The rows are grouped in 4 ways, from coarse to fine. Each group lies inside one group of the grouping before and may be the whole of it. The rows also spread widely along 13 directions, which tell nothing about the answers.
In the rows, 128 means zero.
Known rows, each followed by its group in each grouping:
[119 136 127 118 113 165 104 106  55  33 131 179 116 157 182 154 104 114
  84 130 151 119  75  63 123  96 162 119  73  49]	z_149 Zer kize nuvun
[132 132 167 108 155 109 159 171 164  81 143 133  73 143 111 190 178 179
 118 150  99 154 191 112 121 111 123 135 144 123]	z_400 zodaz Lirev Kod
[137 144 149 135 123 152 134 118 102  72 168 151  82 118 157 121 131  98
  83 160  95 174 124 117 148 111 171 115  70  84]	z_506 ridiv Tas nof
[129 158 126 119 134 129 123 107 110 113 140 130 139 116 101 134  97 134
 164 116  82 105 104 164  80 120 184 130  93 114]	z_149 Zer Mar losov
[219  72 134 145  74 199 108 149 137  89 140  83 142 151 151 124  20 173
 177 139  93 139 148 147 133 187 186 117 124 180]	z_400 bevik Demuk Begim
[128 124 155 117 175  93 118 133 151 142 152 106  87 104 117  88 165 133
 146 117 123 174 152 144 159  98 125  85 136 171]	z_400 bevik kav vuzuv
[135 149 152 151 131 144 119  79 100  65 185 120 119  93 146 143 118 121
 173 164  98 133  85 153  80  86 181 136 110  92]	z_506 Daz susog vef
[140 114 148  85 107  97 178 189 141 211 169 142 150 157 141 149 102  83
 139 121 119 131 103 159 108 173 159 106 158 152]	z_149 mir fad niv
[144  94 111 115 106 148 161 120 120 152 117 126 164 148 149 118  88 108
 111 139 153 141 110  85 141 138 119 119  93 104]	z_506 Daz susog maraz
[102 130 114 130 176 132 124 138 135 173 100  96 142  97 102  67 128 150
 137  78 111 101 117 132 150 105  99 148 114 126]	z_506 Zovev tov Vud
[110 131 135 123 133  68 134  93  82 141 152 100 126 112 119 124 148 134
 172 153 116  82  44 164  77  81 145 169 140 103]	z_149 mir fad bera
[172  74 173 159  50 143 156 156 159 110 174 109 174 159 134 143  60 123
 137 144 101 129 127 136  92 180 125 126 153 143]	z_506 kozan Ramug pemef
[130  98 123 152  79  98 180  87 116 166 177 111 176 130 160 141 118  80
 145 163 129 103  92 178  85 155 112 156 148 128]	z_400 zodaz tifan zatug
[137 112 144 101 152 131  97 156 144 148 119 109 133 148 109  77  88 135
 134  96 152 156 150 104 141 130 114  88 150 161]	z_149 Zer bup pevid
[126 117 173 115 141  71 202 136 165 136 147 138 110 121  78 111 163 132
  88 160  74 148 137 109  94 108 114 153  92 100]	z_400 bevik kav vofeb
[121 134 159 130 149 144 126 121 119  57 139 129  89 134 120 115 135 145
  93 160 117 155 144  89 112  91 129 150 102  81]	z_149 Zer bup Git
[129 119 164 153  97 172 150 200 161 112 168 134 128 147 138 140 103 107
  85 106  97 142 187 136 130 183 116 128 152 135]	z_506 kozan sef pimut
[120 141 152 124 142 121 157 135 141 157 167 115 126 109 105  92 115 102
 127 129  78 137 138 153  87 138 150 157 126 134]	z_400 bevik Guna Mobor
[ 80 170 118 136 155 131 151 147 139 126 145 136  87 114 125 138 188 107
  97  96 100 135 212 159 146 140 109 133 131 138]	z_400 ruru golat nak
[115 139 129 143 115 142 104  82 103  66 150  95 132 121 115 145 116 132
 158 138 115 127 158 139  69 125 136 157 153 123]	z_506 Zovev tov Fer
[102 153 135 138 143 128 146 135 135 141 148 117 104 105  94  80 130 103
  93 103  62 137 183 162 119 153 128 145 104 142]	z_400 bevik Demuk lefof
[125 114 102 113 148  75 156  81 137 157 116  97 171 110 107 186 159 168
 219 144 156  94 101 152  94  94 114 136 149 130]	z_506 Zovev rus gab
[129  94 195 174 132 141 126 128 168  69 162 145 178 122 166 115 121 139
 128 123 152 104  52 102 110  74  86  95 139  76]	z_149 Zer kize lorog
[140 154 106 102 108 140 148 169 123 115 133 156  79 155 122 192 130 129
 107  96  82 147 223 158 158 188 174  99 102 163]	z_400 ruru Sasuv Tata
[155 115 156 114 117 101 137 166 157 158 158 164 152 129 149 135 114 111
 151  72 118 116  75 151 157 124 150  41 110 156]	z_400 ruru golat mupel
[123 102 118 143 114 172 130 131 120  80 116  93 145 146 148 167 117 168
 134 149 145 101 151 100 108 139 106 184 165  98]	z_506 ridiv Tas sabat
[107 131 129 135 119 187  89 184  77  56 136 126  57 165 192 165 138 148
  84 110 142 122 164 114 177 139 139 145 157 116]	z_149 mir fad bera
[165  58 100 147  95 207 126  92  92  88 107  81 156 152 192  95  59 136
 114 177 165 134 121  67 143 141 119 176 100  99]	z_400 bevik Demuk lefof
[163 137 147  93  63 134 164 151 137 105 163 177 138 169 111 178  70  85
  93 127  79 169 181 119  91 202 185  81  95 129]	z_506 ridiv Tas sabat
[143 134 155  97 153 113 142 126 177 119 132 148 154 126  93 145 122 138
 152 113 124 162 154 100 107 111 134  73 114 128]	z_506 Zovev rus gab
[137  83 127 121  95  77 184 130 142 146 132 130 150 152 142 195 158 134
 137 147 162 124 118 114 140 127  93 107 132 124]	z_506 kozan Ramug pemef
[ 89 182 161  93 192 152 145 152 124  81 144 177 107 124 125 162 148 127
 102 125 115 128 119  86  90  78 168 149 105  47]	z_149 Zer bup Git
[ 84 162 136 149 165 143 137 147 148 137 158 118 112  93 130 120 168 112
 116 103 101 129 166 170 137 130 113 138 148 123]	z_506 ridiv Tas sabat
[113 136 139  73 144  61 148 141 130 148 115 135 121 142  60 129 136 133
 121 101 106 124 154 102  89 123 125 124 126 142]	z_400 bevik Demuk lefof
[104 132 183 135 132 163 129 175 121  42 158 145  93 157 141 154 126 142
  73 143 118 124 144  85  97 116 122 175 155  73]	z_149 Zer bup pevid
[142 113  91 142 122 183 140  96  91 157 175  67 121 119 194 141 107  94
 184 194 152 165 144 181 132 159 170 158 155 149]	z_506 Daz susog maraz
[134  97 181 143 143 165 131 140 150  50 120 139 131 144 135  87 107 159
  65 149 137 140 112  36 128  80  87 146  92  52]	z_149 Zer bup pevid
[146 130 143  88 176 126 171 141 184 182 126 124 157 121 100  96 117 127
 145 133 114 167 141 112 117 115 138 107  97 116]	z_149 mir fad bera
[109 124 139 124 109 135 119 111  86  58 137 146 117 160 147 146 119 115
  82 140 156 124 127  77 105 114 116 143 124  80]	z_149 Zer bup pevid
[129 111 154 127 133  96 114 115 108  86 122 124 106 125 111 100 135 154
 114 129 129 131  90  81 135  73 107 113 102 104]	z_506 Daz susog vef
[126  88 133 114 139 103 178 172 147 136 112 105 110 148 129 174 165 178
 118 149 132 107 149 108 140 128  92 174 151 125]	z_400 bevik Demuk lefof
[154 129 136 106 130 136 187 115 137 145 158 161 148 118 149 130 107  86
 116 150  99 153 102 123 121 129 179 108  58  96]	z_400 bevik Demuk Begim

New rows, each followed by its group in each grouping:
[ 95 119  74 160 119 176 155 112 146 176  92  83 184 124 111  59  95 110
  96  94 119 105 195 139 124 184  57 173 112 123]	z_149 mir fad niv
[144 120 116 119 134 141 153 128 137 170 140 115 148 118 138 116 100 116
 153 118 111 129 127 151 127 148 156 127 108 144]	z_400 bevik Guna Mobor
[142 129 128 112 130 113 185 114 157 137 144 141 145 128 125 164 137 122
 135 146 108 146 148 132 106 132 132 116  95 113]	z_400 zodaz Lirev Kod
[143  92 158 139 108 125 153 165 172 158 141 102 144 136 104  76 100 123
  98 126 100 152 162 128 133 166  90 123 141 152]	z_506 ridiv Tas sabat
[103 149 105 138 124 174 156 122 108 126 153 119 121 132 153 135 121  94
  98 141 105 133 188 147 109 167 134 185 129 113]	z_400 zodaz tifan zatug
[133 137 110  98 123 171 119 132 108 119 135 140 127 153 158 124  89  90
 109 116 142 168 166 103 135 155 159  97 106 123]	z_149 mir fad niv
[136 139 161 106 197 123 163 144 208 147 121 157 158  93  96  90 137 138
 125  87  99 152 132  98 140  85 122  70  68 109]	z_400 bevik Demuk Begim
[114 145 139 138 167 100 103 114 145 121 135 131 128  96 114 113 148 147
 161  77 126 109 102 161 147  80 117  72 110 132]	z_149 Zer bup pevid
[171 109 165 120 106 129 173 138 175  77 141 167 154 141 127 190 110 153
 134 141 111 144 122  88 111 116 138  79  83  92]	z_506 Daz susog vef
[135 145 162  90 165 100 136 139 161 123 142 154 129 132  88 126 126 130
 140 116 114 167 141 112 101 107 146  73 109 127]	z_149 Zer kize nuvun
[119 124  78 118  67 125 166  96  65 143 143 135 162 159 165 194 110  80
 130 138 139  83 123 153  90 178 151 165 136 116]	z_400 ruru Sasuv Tata
[ 97 116 156 135 125 100 155 158 140 109 155 114  90 154 119 158 174 131
  95 153 138 140 191 136 110 143  79 156 189 133]	z_149 Zer bup Git
[ 98 124 130 120 152 102 149 155 132 196 148 103 130 120 129 121 153 110
 147 113 144 122 119 154 135 124 104 129 175 148]	z_506 Daz susog maraz
[148 111  90 160  66 166 165  99 115 150 133 129 191 126 150 130  64 100
 129 112  99  91 100 168 127 183 142 133  71 114]	z_506 Zovev rus gab
[176  91 149 124  87 138 153 157 156 126 147 137 153 157 140 147  85 127
 130 123 109 137 145 130 129 168 141  95 125 150]	z_400 ruru Sasuv Tata
[ 98 169 153 100 170 140 104 158 108  81 139 166  70 141 127 125 144 121
  85 102 123 162 155  94 141 104 153  96 113 107]	z_149 Zer kize lorog
[128 116 175 102 160  79 157 151 138 127 190 137  96 132 167 188 196 115
 153 173 156 157 119 137 123  87 138 114 191 132]	z_400 ruru Sasuv Tata
[140  84 108 132  91 114  82 143  71 157 119  69 110 159 128  81  79 146
 148 105 141  99 104 163 150 161 123 134 166 188]	z_149 Zer bup Git
[ 94 145  82 127 150 145 150  96 120 180 122 112 193 102 143 129 125  96
 160 107 150  91 105 149 110 127 118 147 133 100]	z_506 ridiv Tas nof
[133 101 138 138 125 126 151 127 175 191 132  77 201 115  88  67  82 121
 156 121 112 120 135 145  83 157  91 145 160 146]	z_506 ridiv Tas sabat
[118  95 147 127 130 121 115 114  95  83 126 117 147 150 146 127 117 149
 133 152 169 101  65  76  91  83 103 157 149  81]	z_149 Zer kize nuvun
[136 122 153 128  93 122 171 164 137 137 143 136 142 136  99 135  94 130
 109 114  59 100 108 144  96 158 143 157 107 112]	z_506 Zovev tov Fer
[ 81 172 132 129 167 113 120  87 109 124 151 115 117 100  94  88 142 100
 127 123 113 133 144 149  84 102 124 149 125 109]	z_149 Zer bup pevid
[111 143 105 122 139 171 160 155 117 109 126 126 138 133 145 214 135 155
 146 127 124  91 148 126 108 136 146 181 134  86]	z_506 kozan sef pimut
[ 78 175 166  94 158  95  98 154 104  83 159 165  94 134 113 168 164 114
 123  81 137 125 124 103  99  83 142  91 168 114]	z_506 Daz susog maraz
[ 87 162 108 120 162  59 163  89 130 220 155 117 126  79  90  76 169  70
 137  96  94 134 137 199 119 127 126 112 102 159]	z_400 bevik Guna Mobor
[162 145 126 106 187 128 148  96 178 157 132 134 161  88 118 115 121 143
 191 118 107 155 119 144 136  87 163  71  63 128]	z_400 zodaz tifan zatug
[ 89 151 181 129 164 174 115 191 137  60 134 157  93 142 127  99 131 139
  40  91  99 129 165  57 130 105 100 161 131  80]	z_400 zodaz tifan zatug
[ 95 114 137 146 105 125 116 150  84  91 162 116  92 150 171 162 161 107
  96 133 165 127 148 120 141 131  99 143 182 126]	z_506 kozan sef pimut
[ 95 107 128 114 116  80 182 136 138 132 125 111 133 156 107 182 179 131
 105 164 155 124 180 101  93 139  63 174 188 112]	z_506 ridiv Tas nof
[118 118 122 159  95 127 125 112  99  96 125 136 154 129 150 131 112 139
 114  88 112  57  67 131 123 115 106 136  99  93]	z_400 zodaz Lirev Kod
[108  94  83 145  89  99 215  90  87 212 140  86 157 124 145 125 135  84
 120 186 130  99  95 163 104 160  95 211 121 106]	z_506 Daz susog vef
[102 143 108  73 128  58 184  85 114 207 163 163 172 127 141 162 158  29
 134 139 168 156 110 135  98 133 138  79 126 117]	z_506 ridiv Tas sabat
[152  78 142 191 129 168 162 107 153 101 147  66 157 105 164 125 129 177
 167 193 113  94 104 152 110 105 100 210 145  96]	z_400 ruru Sasuv Tata
[103 166 188 101 176  87 173 184 202  95 147 199 116 114  94 195 193 151
 112  70  87 122 151 114 116  88 125  77 112 100]	z_400 bevik kav vuzuv
[108 131 102 109 118 123 197  87 106 146 132 141 171 129 130 145 122  84
 105 154 122 110 123 107  71 140 133 179  94  76]	z_400 bevik Demuk Begim
[151 128 120 105 152 132 153 165 160 143  90 109 149 132  73 161  93 219
 184 107  82  72 119 144 103 129 151 163 110 121]	z_149 Zer bup pevid
[133 119 118 111 129 147 153 151 134  78 106 142 103 165 132 201 143 175
 110 141 141 131 181  96 138 134 122 134 113 102]	z_149 Zer bup Git
[111 127  90  83 137 121 141 120  71 147 122 143  91 148 165 138 147  91
  95 129 161 157 144  97 165 133 152 118  99 124]	z_400 bevik kav vofeb
[ 95 136 160 112 154 113 146 146 118 108 142 128 102 131 112 130 156 130
 102 143 126 134 124  87 103  90 113 161 142  88]	z_506 Daz susog maraz
[139 106 134 101 148 108 125  90 119 114 145 123 161 137 164 173 134 128
 193 163 192 136  82 113  98  80 143 100 153 111]	z_149 Zer Mar losov
[132  89 129 115 133  33 183  82 149 202 146 101 159 125 106 119 161 110
 171 174 161 148 104 159 102 115  88 102 145 151]	z_149 Zer kize lorog
[ 98 172 167  81 145 110  98 138  65  87 187 134  62 144 118 142 135  81
 121 147 121 184 151 102  79 109 192 141 169 125]	z_506 kozan Ramug pemef
[133 120 190  91 159 103 170 158 148 185 187 112 158 120 106 105 105  91
 160 173 112 153  80 120  49 108 160 165 169 111]	z_506 kozan sef pimut
[108 159 120  98 167 129 119 130 103  91 133 128  63 127 125 150 162 140
 119 125 118 156 187 112 133 112 160 139 120 131]	z_400 bevik Guna Mobor
[171 129 129 147 112 177 148  96 144 120 156 127 141 118 128  82  63 104
 127 151  79 182 151 157 122 163 175  93  49 127]	z_149 Zer kize lorog
[165 150 156 113 111 113 131 112 126  66 161 145  82 133  86 133 113 130
 119 143  53 177 181 138 102 135 186 100  76 139]	z_400 ruru Sasuv Tata
[ 85 190 143 114 172 118  82 122 112  10 141 173  53 117 121 181 199 142
 102  75 121 148 203 106 142  80 142  69 116 119]	z_400 bevik Demuk Begim
[123 115 193 129 166  82 103 111 116 131 179 115 108 105 132  39 132 102
 129 147 137 156  41 124 124  53 125 103 130 115]	z_149 Zer bup pevid
[132  87 105 116 119 123 164 137  91 204 135 100 137 133 166 101 110 107
 134 145 135 105  70 144 142 144 142 169 126 131]	z_400 bevik kav vofeb
[130 110 146 119 144 154 143 184 134 153 143 110 111 134 154 118 123 131
 114 137 122 141 127 125 158 139 134 147 152 126]	z_506 ridiv Tas sabat
[121 114 135 132 163  97 100  93 114 143 136  94 114  97 120  48 140 128
 149 114 131 139  98 134 144  81 120 107 117 147]	z_400 bevik kav vofeb
[136  65  96 164  70 170 157 140  81 133 117  76 141 152 184 151  97 155
 122 158 132  67  89 143 144 166 107 224 146 107]	z_506 Zovev tov Fer
[130 138 107 123 140 123 147 147 154 139 125 112 106 130 111 164 149 162
 149 107 100 131 209 171 148 157 123 122 132 169]	z_400 zodaz tifan zatug
[124 113 127 107 167  89 150  79 110 143 150 106 123 106 158 150 178 122
 174 185 172 152  82 125 125  65 134 133 136 106]	z_506 Zovev tov Fer
[114 157 105 104 165 136 169 139 151 198 141 131 136 104 115 119 130  96
 142  96  95 144 169 171 127 157 161 117 105 148]	z_400 bevik kav vofeb
[163  93 146  90  82 125 195 192 174 169 120 143 165 185 100 144  72 127
  93 122  98 138 166 102 104 197 123 121 118 133]	z_149 mir fad bera
[103 140 148  96 173  98 108 126  92  69 120 116  77 136 108 143 168 179
 127 146 131 119 128  76 101  60 124 178 149  97]	z_400 zodaz tifan zatug
[113 139 141 105 141 112 118 164  97 130 141 145  72 144 135 115 139 113
  89 109 115 145 127 133 164 124 150 105 110 135]	z_149 Zer Mar losov
[138 109  79 132  96 161 146  56  90 145 111 106 203 130 136 103  58 103
 145 141 139 107  94 114  92 148 136 160  81  94]	z_506 Zovev rus gab
[118 105 115 122 103 126 149  94 104 147 147  99 172 141 145 144 108  91
 151 155 156 123 122 130  78 146 120 162 168 122]	z_506 Zovev tov Fer
[ 91 167 135 136 119 123 128 105 137 110 142 132 189 114  69 138  97 115
 157  72  93  78 131 143  33 130 122 132 141 109]	z_506 Daz susog maraz
[145 100 129 146  89 131 148 155 174  96 108  98 142 154  83 173 113 190
 140 109 107 113 210 129 115 169  80 124 150 157]	z_506 Daz susog maraz
[122 128 177 110 140 131 120 202 159 151 138 156 139 136 106  64  82 105
  81  41  88 123 123 106 140 144 127  83 119 146]	z_400 bevik Demuk lefof
[159  86 112 116 112 160 135 144 101 115 117 110 127 154 179 169 100 160
 152 152 162 123 102  98 156 127 142 135 128 118]	z_506 Daz susog vef
[129 115 126 136 129 132 146 116 117 122 172 128 109 130 199 163 160 102
 131 158 158 154 137 147 159 122 129 112 142 132]	z_400 zodaz tifan zatug
[176  98 122 155  93 151 145  84 133 158 152  96 198 106 138  93  53 113
 187 138 103 123  66 161 112 137 162 114  79 127]	z_506 kozan Ramug pemef
[142 140 151  88 127 104 147 133 136  83 121 156 123 151  88 162 122 157
 121 127  98 132 139  88  89 108 152 113  89  93]	z_149 mir fad bera
[113 107 133 136 152 160 156 155 147 126 124 109 138 126 148 128 133 145
 112 127 129 107 143 106 131 125 100 173 139 105]	z_400 bevik Demuk lefof
[107 151 137 121 151 117 135  88 104 106 152 118  96 107 110  90 149 100
  98 166 104 172 145 113 108 102 139 147  97  95]	z_506 ridiv Tas sabat
[ 87 123 156 104 121  86 175 160 121 150 148 144 138 147 119 156 151 100
  94 125 126 104 108 110  86 128 103 167 166  99]	z_506 Zovev tov Fer
[103 122 128 154 110 127 139 115 129 116 177 127 152 123 179 179 147  87
 146 114 152 105 143 170 110 146 112 113 177 141]	z_400 bevik Demuk lefof
[101 152 152  76 185 145 124 183 129 136 126 144 131 138 121 147 122 137
 139  93 143 120 111  75 109  94 149 130 158 100]	z_506 Daz susog maraz
[111 130  98 132 148 133 178  75 144 155 130 120 167 113 131 128 140 102
 130 154 150 141 153 136 113 127 101 140  97  95]	z_149 Zer bup pevid
[ 80 180 121 113 175 137 199 110 142 194 158 149 174  92 127 113 142  61
 121 125  99 117 106 154  76 118 148 162  91  62]	z_149 mir fad bera
[116 139 123  96 151 141 160 187 164 187 128 117 134 147 101 141 108 127
 133 102 115 136 198 152 119 182 127 136 161 158]	z_149 Zer bup pevid
[145 115 120 151 104 174 117  89  82  94 147 105 157 116 164 126  71 130
 167 149 121  99  60 131  97 113 165 157 107  91]	z_506 Daz susog vef
[109 169 112 101 150 120 146  85 140 145 144 150 159 111 112 122 128  74
 136 105 125 157 160 135  94 125 143  79  89 114]	z_149 mir fad niv
[125 138  90  93 200 175 124 124 130 157 105  94 127 115 143 133 131 149
 180 133 169 163 160 105 156 103 147 125 129 128]	z_506 Daz susog maraz
[175  99 180 107 120 155 132 207 157 103 134 117 121 156 101 115  61 175
 126 118  70 130 138 102 108 154 163 144 140 147]	z_400 bevik Demuk Begim
[149 105 165 170  74 200 143 125 133  40 155 140 165 153 147 123  50 125
  86 150  98 113 116  98  73 150 133 161  98  63]	z_149 Zer bup Git
[165  72 125 156  71 161 153 102 130  95 127  81 182 155 144 138  70 159
 153 178 127 100 114 119  76 150 114 181 133 100]	z_149 mir fad bera
[ 98 160 112 114 142 110 176 100 123 106 142 145 108 126 131 190 188 115
 115 154 124 139 172 136 106 115 131 140 104  86]	z_149 mir fad bera
[126 125 158  98 138 148 125 146 138 104 123 161 181 147 127 136  84 126
 123  95 145 115  95  57  95 108 131 112 128  85]	z_506 Zovev rus gab
